Each cloud of rows lies close to a flat space through zero, with a little noise off it, and is much wider in some directions of that space than in others. After each cloud: how many dimensions does that space have?
(in the rows, 128 means zero)

[[145 140 135 135 118 123 125 143 137 114 138 133 133 118 153 126 134 134
  125 118]
 [139 142 123 130 139 140 109 131 131 133 137 132 135 125 126 122 130 128
  125 118]
 [121 131 128 125 136 145 131 127 130 147 111 119 125 143 130 128 124 125
  142 129]
 [122 139 101 120 132 120 113 127 123 140 121 132 109 115 111 154 148 136
  138 142]
 [117 116 103 122 143 140 115 113 113 153 120 124 131 128  97 136 122 131
  139 130]
 [127 141 131 141 132 113 100 145 137 117 139 117 116 113 139 138 152 132
  128 131]
 [126 130 141 136 128 123 116 126 121 114 147 142 137 130 124 104 134 118
  117 126]
 [101 136 132 127 116 133 112 138 106 128 150 140 119 115 125 129 146 122
  139 132]
 [142 138  98 132 155 115 111 145 128 125 113 128 155 148 147 111 125 130
  133 128]
 [103 109 138 119 119 136 154 139 115 138 120 123 129 129 124 121 117 124
  140 132]
 [143 132 138 131 118 125 140 119 141 119 123 136 124 130 133 122 128 122
  123 126]
 [133 127 112 136 136 131 120 124 120 148  95 128 135 137 130 123 126 133
  153 126]
 [126 119 118 143 120 132 114 133 124 129 133 131 141 121 136 126 128 124
  151 120]
 [156 106 103 156 157 125 115 118 140 137  82 106 163 163 153 102 100 125
  151 114]
 [143 158 113 114 123 101 122 119 115 131 101 142  94 100 101 156 155 149
  125 136]
 [139 102 101 149 139 135 106 115 125 134 128 120 160 145 146 113 107 127
  144 114]
 [150 125 121 127 111  99 161 133 137 137  76 136 114 125 143 128 147 147
  139 148]
 [109 122 134 124 146 124 130 140 135 124 132 113 139 142 116 136 118 122
  121 138]
 [105 105 149 140 118 146 133 129 124 137 136 123 139 128 119 122 119 118
  145 124]
 [146 134 128 142 124 129 112 111 138 133 116 130 117 112 113 135 139 127
  139 121]
 [ 93 137 109 120 155 128 109 157 107 130 124 114 146 135 113 144 115 123
  150 128]
 [120  96  57 119 144 137 142 130 123 158  90 125 150 168 151 123 107 118
  171 145]
 [138 140 109 113 110 112 157 121 114 145  76 152 109 126 125 140 144 143
  147 146]
 [125 134 127 128 125 136 121 125 132 129 143 130 124 138 142 137 134 126
  127 132]
 [146 131 173 164 103 130 112 120 129 132 125 135 127 110 141 112 149 146
  134 113]]
  13

[[136 101 102 128 160 108 103 121 117 156 100 133 134 113 104 124  67 103
  160 126]
 [135 144 166 111 135 129 133 130 118 121 158 101 139 101 148 123 135 121
  145 168]
 [138 126 138 119 153 163 148 176 117 117 153  87 157 139 141 106 153 139
  153  94]
 [ 88 117 102 138 129 138 146 194 123 123 165 143 168 138 123 108 148 161
  139 167]
 [132 113 112 114 161 144 120 111 121 141  83 133 105 125  95 139 108 144
  135  79]
 [125 147  94 202  95 112 128 167 115 141 154 112 140 174 118 131 172 105
  106 117]
 [118 153 130 133  92 184 143  86 158 142 142 138  93 167 140 116 107 120
  110 143]
 [168 105 119 193 102 103  86 159 153 108 218  53 151 187 150  71  98  59
  123 152]
 [177  90  41 174 138 106 110 147 108  92 135 119 133 174 109 129 135 110
  102 110]
 [107 171  85 187  55 128 122  98 152 138 152 158 102 174 163 160 140 103
   96 204]
 [159 149 141 105 157 130 156 118  93 151  97 107 143  94 155 156 130  97
  170 108]
 [145 126  66 132 151 134 146 103 103 143  87 143 111 148 100 165 144 143
  121 113]
 [122 106 131 126 111 134 144 163 152 100 154 141 156 159 148  94 136 144
  109 107]
 [121 105  96 123 179 163 113 155 109 128 126 116 130 118  90 121 114 155
  159 127]
 [133 115 100 149 138 119  73  90 119 146  75 155  91 104  75 126  45  74
  134 111]
 [146 106 122  94 180 124 130 158 103 112 141  93 164 103 144 140 147 156
  171 151]
 [198 113  81 137 145 150 129 137 106  70 150 103 150 146 166 115 112  74
  141 145]
 [119 153 154 145  85 129 165 154 128 103 189 124 150 146 132  95 178 122
   94 157]
 [123 115  80 116 181 135 132 177  88 109 112 124 151 103 121 167 175 181
  159 136]
 [151 110 106 154 141 102 183 154 104 157 159 102 173 173  74  87 149 107
  115  87]
 [128 115 157  70 171 110 133 110 116 123 113 113 125  80 115 155 159 190
  139 145]
 [108 105  97 118 173 156  86 140  92 102  93 162 103  75  35 117  88 146
  146 136]
 [132 109  64 128 151 127 130 132 116 114 129 130 131 138 127 162 157 170
  132 171]
 [161 147 193 137  97  96 140  79 130 136 156  92 109 139 105 103 141  90
   85 111]
 [105  92  56 112 180 123 134 200 128 150 117 143 196 123 198 167 115 170
  213 166]]
  11

[[140 127  99 125  89 157 100 110 147  83 121 136 152 124 102 131 130 135
  130 130]
 [130 137 127 139 153 148 107 131 158  72 113 141 102 100  84 117 171 125
  156 125]
 [166  90 156  47 125 182  83 137 140 156 159 112  98  94 170 152 154 134
  113  93]
 [130 121 173 150 196 182 123 147 114  74 118 146 112 153 114  85 159 116
  121 101]
 [110 133 191 116 163  80 159 156 130 126 140 154 102 149 134 145 107 162
  105 118]
 [141 137 136 120 153 145 127 148 149 116 112  98 111  78 119 146 160 124
  151 108]
 [104 180 172  86 177 148 138 156 116 158 181 165  74 132 125 174 149 142
   97 148]
 [152  59 161 133 153 158 183 142 113 185 102 137 114 130 225  64 143 136
  132  44]
 [147 102  92 139 137 114 140 111  90  98 104 142 178 127 124 107 101 133
  150 124]
 [148 100 120 151 165 127 149 137 146 115 123 123 133 125 160  90 128 144
  143 105]
 [138 171  96 126  97 158  97 129 159  88 128  88 168  87 105 124 133 152
  127 149]
 [108 131 143 100 138 134 145 122  81 159 194 154  91 195 139 204 116  92
  133 151]
 [180 135 102 127 144 149 132 156 157 104  88  69 159  49 121 167 152 124
  154  92]
 [146 127 140 149 129 126 148 149 114 131  77 152 153 139 131 138 136 129
  105 114]
 [142 150 125 127 138 123 127 148 150  94 121 105 163 104 113 151 111 157
  112 125]
 [133  94 156 117 134 138 136 125 122 125 111 164 124 135 145  91 125 149
  104  82]
 [122 102 149 102 133 168 157 117 120 128 156 181  99 145 156 104 127 152
  133  80]
 [150 133 114 134 142 161 145 149 111  96 141 139 129 148 158 121 163 152
  172 162]
 [170 136 131  96 166 195 107 151 114  72 109 122 155  79 118 124 161 149
  125 108]
 [146  92 144 114 165 142 131 132  74 114 122 146 124 140 150  98 144 125
  154 128]
 [153 115 157  93 157 102 156 155  89 137 119 128 161 120 154 166  88 158
  101  98]
 [102 120 129 151 128 118 121 106 151 122 136 117  99 132  96 128 122  88
  139 109]
 [134 128 103 101 148 143 134 115 139 169 179 142 126 110 134 163 103 130
   95 102]
 [109 109 164 101 143 198 119 108  91 144 136 145  97 128 127  96 145  92
  114  77]
 [134 135  97 161 111 140 110 117  97  76  93 138 183 155 105  79 131 134
  133 167]]
  13

[[134 143 148 110 109 141 135 124  90 146  70  89 163  98 151 160 143 148
   80 148]
 [ 79 134 118  76 139 145 167 159 125  96 137 122 193 126 106  71  90 141
   55 123]
 [ 92 163 100 131  75 108 170  89 110 108 120 115 150 115 165  94 115  85
   96 115]
 [ 83 167 165 186 111 142 174 119  54 138 134  76 171 141 135  89 164 113
  116 188]
 [ 83 153 142 192 136 164 176 106  41 124 155 106 115 123 157  96 127 112
  132 152]
 [113 143 139  82 131 131 151 101 102 100 114  81 147 101  94 107 102 137
  156 113]
 [ 94 129 115 163  93  71 127  96 160 107 133 180  74 150 132 133 126  86
  171  94]
 [ 96 125 134  95 138 133 114 173 110 152  94 138 138 158  83 145 164 146
   87 145]
 [157 131 158 125  98 149 126  99  79 152 121  91 114 105 147 141 131 106
  153 109]
 [ 82 139 109 125  90 127 144 146 130 138 142 167 152 169  84  83 138  67
   72 130]
 [ 87 140 163  81 116 116 147 131 100  49  82 158 160 134 102  79  86 112
  111 144]
 [145 131 143 170 156 127 138 106 133 113 134 105 109 107 120 138 140 142
  197 164]
 [ 89 144 137  51 129 154 177 146 119  95  70  86 216  89  82 102 118 153
   62 160]
 [127 104 100 110 111 131 124 148 162 129 144 164  95 129 158 119 138  86
  139  98]
 [ 73 119 120 145 127 122 159 126 137  90 140 177  88 130 126 106 120  99
  150 112]
 [137 112 142 107 132 156 150 150 161 112 124 134 176  95 145 122 102 145
   76 143]
 [132 137  69 111 151  99 127 105 153 128 184  90 100 132 114 105 119 127
  194  75]
 [139 112 132 140 210 177 112 222 118 152 144 127 162 157 125 128 176 180
   88 211]
 [171 138 132 178 116 139 137  77 123 142 133 103 119  89 138 150 127 116
  157 147]
 [136 131 107  67 131 127 113 119 111 132 111 114 122 121 114 140 106 138
  116  80]
 [113 159 131 242  84  96 180  40 116  70 128 156  90 106 159  99 116  53
  193 169]
 [118 155 131 152 100  94 144  55 129 116 118 114 135 122  81 131  98 125
  139 115]
 [126 104 130 164 102  99  98 116 178 160 120 191  83 140 148 201 125 148
   96  86]
 [155 127 116 131 130 133 107 107 115 150 125 140  98 127 107 153 123 125
  136 110]
 [115 133 112 134 157 140 125 154 105 157 162 104 124 154 118 113 162 135
  139 133]]
  12

[[111 160 141 144 139 120 111 122 127 138 134 139 113 144 147 150 104 133
  160 124]
 [140 100 109 176  94 109 115 143 158 121  72 122 162  91 156 120 102 108
  111 137]
 [124  87 133 121 127 137 111 134 135 161 131 120 157 129 114 113 110  84
   98 125]
 [108 126 124 136 125 177 124 107 111 128 130 119 135 141 117 129 149  98
  149 140]
 [125 122 146 102 133  97 134 138 142 129  79 148 112 126 143 105 132 123
  105  67]
 [108 165 190 113 151 120 127 108 120 142 112 153 111 161 132 122 129 136
  141 125]
 [124 159 140 119 133 120 130 127 125 108 105 131 112 138 138 151 120 131
  131 134]
 [136 146 119 168  84 157  96 130 143 119 129 104 125 107 121 136 109 163
  157 152]
 [136 128 109 186 102 104 131 121 149 105 143 126 133 109 139 133 141 180
  151 156]
 [140 112 146 135 108 131 145 133 134 139 115 132 140 117 128 105 129 118
  114 149]
 [151 180 156  90 155 157 138 127  99 129 135 100 111 140 128 117 163 153
  120 143]
 [155 129 107 106 143 135 109 151 129 104 125 121 148 126 114 129 137 166
   88 127]
 [120 120 126 150 119 136 141 128 129 123 149 122 125 128 124 135 140 142
  139 148]
 [108  95 122 133 130  98 140 122 144 133 151 145 140 138 123 130 128 106
  127 106]
 [125  82 119 104 161 140 127 144 140 118 152 117 182 154 113 124 129 108
   66  83]
 [120 131 143 107 165 156 134 148 118 117 168 117 164 164  89 130 152 121
  143 152]
 [132 147 152 129 143 125 139 132 134  96 108 127 133 142 136 124 147 165
  124 122]
 [138 137 129 134 118 124 116 125 138  85  98 118 110 122 121 138 113 172
  152 136]
 [103 150 131 166 127 129 103 155 139 103 128 119 134 108 101 151 122 192
  166 156]
 [123 126 102 160 137  98 134 149 138 109 110 138 131 133 160 149 140 118
  142 134]
 [103 141 162 135 133 104 126 143 141 126  90 167 130 154 133 133 138 115
  140 137]
 [121 144 156 130 114 182 118 125 120 127 120 131 129 143 106 121 131 134
  149 153]
 [108 114 133 121 159  95 130 110 121 145 123 164 119 141 148 132 112 118
  115  92]
 [139 172 128 120 147 142 125 150 115 113 130 121 131 134 128 138 156 162
  126 150]
 [119 157 130 119 159 145 111 168 121 102 160 125 124 145  88 153 152 206
  140 151]]
  16

[[ 67 141 195 182  89 123 117 120 142 146 141 169 171  54 142 170  91 126
  140 110]
 [141 133  57 130 106 119 125 142 166 113 113 181  91  80 121 106 180 172
  135 139]
 [ 83 118 190 157 167 124 122 104 108 119  90 154 156 117 109 154 118 130
  117  94]
 [200  97  99 100 112 139 178 112  97 120 143  46  97 177  95  61 120 106
   86 160]
 [123 103 121 142  82 117 125  87 127 169  95 139 180 120 111 134  90  97
  108 127]
 [134 118 190 127 113 151 141 169 144 160  80  92  85 128 112  97 103 109
   96 130]
 [154 151 125  92  97 132  67 144  59 165 148 115 102 143 123 126 116 185
  100 103]
 [112  85 111  92  80 135 111  81  69 111 171 125 146 174 136 131  56 109
   87 128]
 [118 193 142  91  95 125 155 178 160 100 186 183 125  81 148 124 106 186
  149 160]
 [148 104 130 150 147 128 120 180 191 111 124 113  87 194 112 123 154 121
  141 174]
 [ 91 152 139 143 171 131 139 124 150 119 112 167 138  75 158 149 163 117
  181 107]
 [124 108 133 137 127 178 103  85  73 187 140 105 120 106 176 131 146  43
  198 101]
 [103 151 114 129 131 128 124 154 132 113 166 140  79 114 109 118 109 158
   96 134]
 [128 192 107 139 160 144 131 141 123 166 125 159 183 101 158 192 137  96
  164 137]
 [125  64 115 176 122 131 123  86 135 116 119  99 111 106 148 116 176  93
  150 101]
 [160 136  99 113 118 133 131 158 103  89 141 104 112 134 145 138 139 168
   80 129]
 [110  90 147 204 158 134 104  87 140 154  83 155 155 109 125 155 183  79
  191 110]
 [134 144  79 141 159 158 141  84  48 119 162 143 182 137 139 182 117  84
  125 141]
 [130 115 138 173  81 137 112 166 194 172 118 137 107 118 117 126 123  99
  143 166]
 [113 173 157  89 117 116 167 191 183  77 156 132 152 125 177 154  90 154
  122 156]
 [211 105 108 155 105 140 154 133 107 129 118 126 100 150  43  74 162 158
   99 182]
 [ 98 106 124 126 160 101 122  65 119 107 123 121 202 155 158 168 120  98
  147  97]
 [129 158 159 115 109 169 138 194 116 109 167 105  63  86 180 126 130 143
  123 127]
 [120  97 141 112 112 109 115  84 115 131  85 158 216 179 116 160  84 113
  113 130]
 [140 117  99 145 201  73 144 137 193  82  98  79 146 187 118 143 169 140
  110 125]]
  13

[[118 130 109 119 133 151 139 133 132 129 123 132  97 113 105 106 107 122
  125 110]
 [142 134 141 131 150 119 115 133 123 121 155 120 143 154 156 143 167 127
  111 159]
 [129 138 112 120 153 148 143 137 127 119 135 136  89 121 124 114 126 123
  107 124]
 [108 111 114 118 102 139 137 114 133 135 103 131 123  99 102 112  85 137
  146  94]
 [137 119 153 143 113 101 106 119 131 136 134 119 172 153 151 154 154 131
  137 140]
 [141 128 140 131 132 111 111 132 128 127 142 121 150 153 142 147 163 122
  120 152]
 [108 141  93 113 140 167 154 136 129 121 119 141  66  95  93  86  88 122
  116  98]
 [108 151  81 114 166 181 171 143 128 118 131 144  44  90  89  77  98 117
  109 108]
 [129 118 128 130 118 122 129 120 130 132 120 134 135 125 123 130 126 128
  137 120]
 [147 116 157 137 112  98 102 119 126 130 133 119 179 162 161 165 163 134
  136 157]
 [132 128 131 126 131 123 124 128 133 125 136 122 148 142 137 135 137 131
  126 143]
 [121 123 124 128 111 132 131 122 130 132 118 128 136 126 118 126 117 138
  134 120]
 [125 121 130 131 108 121 128 120 132 137 114 132 139 123 124 131 116 136
  133 115]
 [137 134 139 128 135 112 120 129 121 126 137 123 148 145 145 148 152 128
  127 148]
 [118  93 145 128  62  99 116  98 132 147  87 125 189 124 120 147  96 155
  173 106]
 [128 125 130 126 131 129 125 126 126 124 127 131 128 126 126 123 124 130
  126 130]
 [140 126 141 135 126 114 125 129 123 127 136 128 151 146 145 141 149 130
  130 146]
 [128 142 111 133 160 150 142 138 125 119 144 133  88 131 119 116 135 115
  108 131]
 [131 108 147 134  83 101 103 108 128 136 106 121 180 138 140 147 123 146
  160 123]
 [126 113 144 131 104 115 116 117 128 127 122 123 159 133 126 139 129 140
  138 131]
 [111 141  87 113 146 173 158 139 131 126 113 140  66  86  93  86  86 119
  113  95]
 [144 133 145 136 141 104 110 137 127 121 154 117 158 160 156 153 166 128
  120 155]
 [130 147 112 120 160 147 139 138 126 119 133 129  90 122 120 113 129 116
  110 128]
 [125 136 115 123 151 136 138 137 130 129 134 130 106 124 121 113 128 120
  119 125]
 [136 128 138 137 130 119 121 132 127 125 130 127 137 137 139 138 145 128
  128 146]]
  2
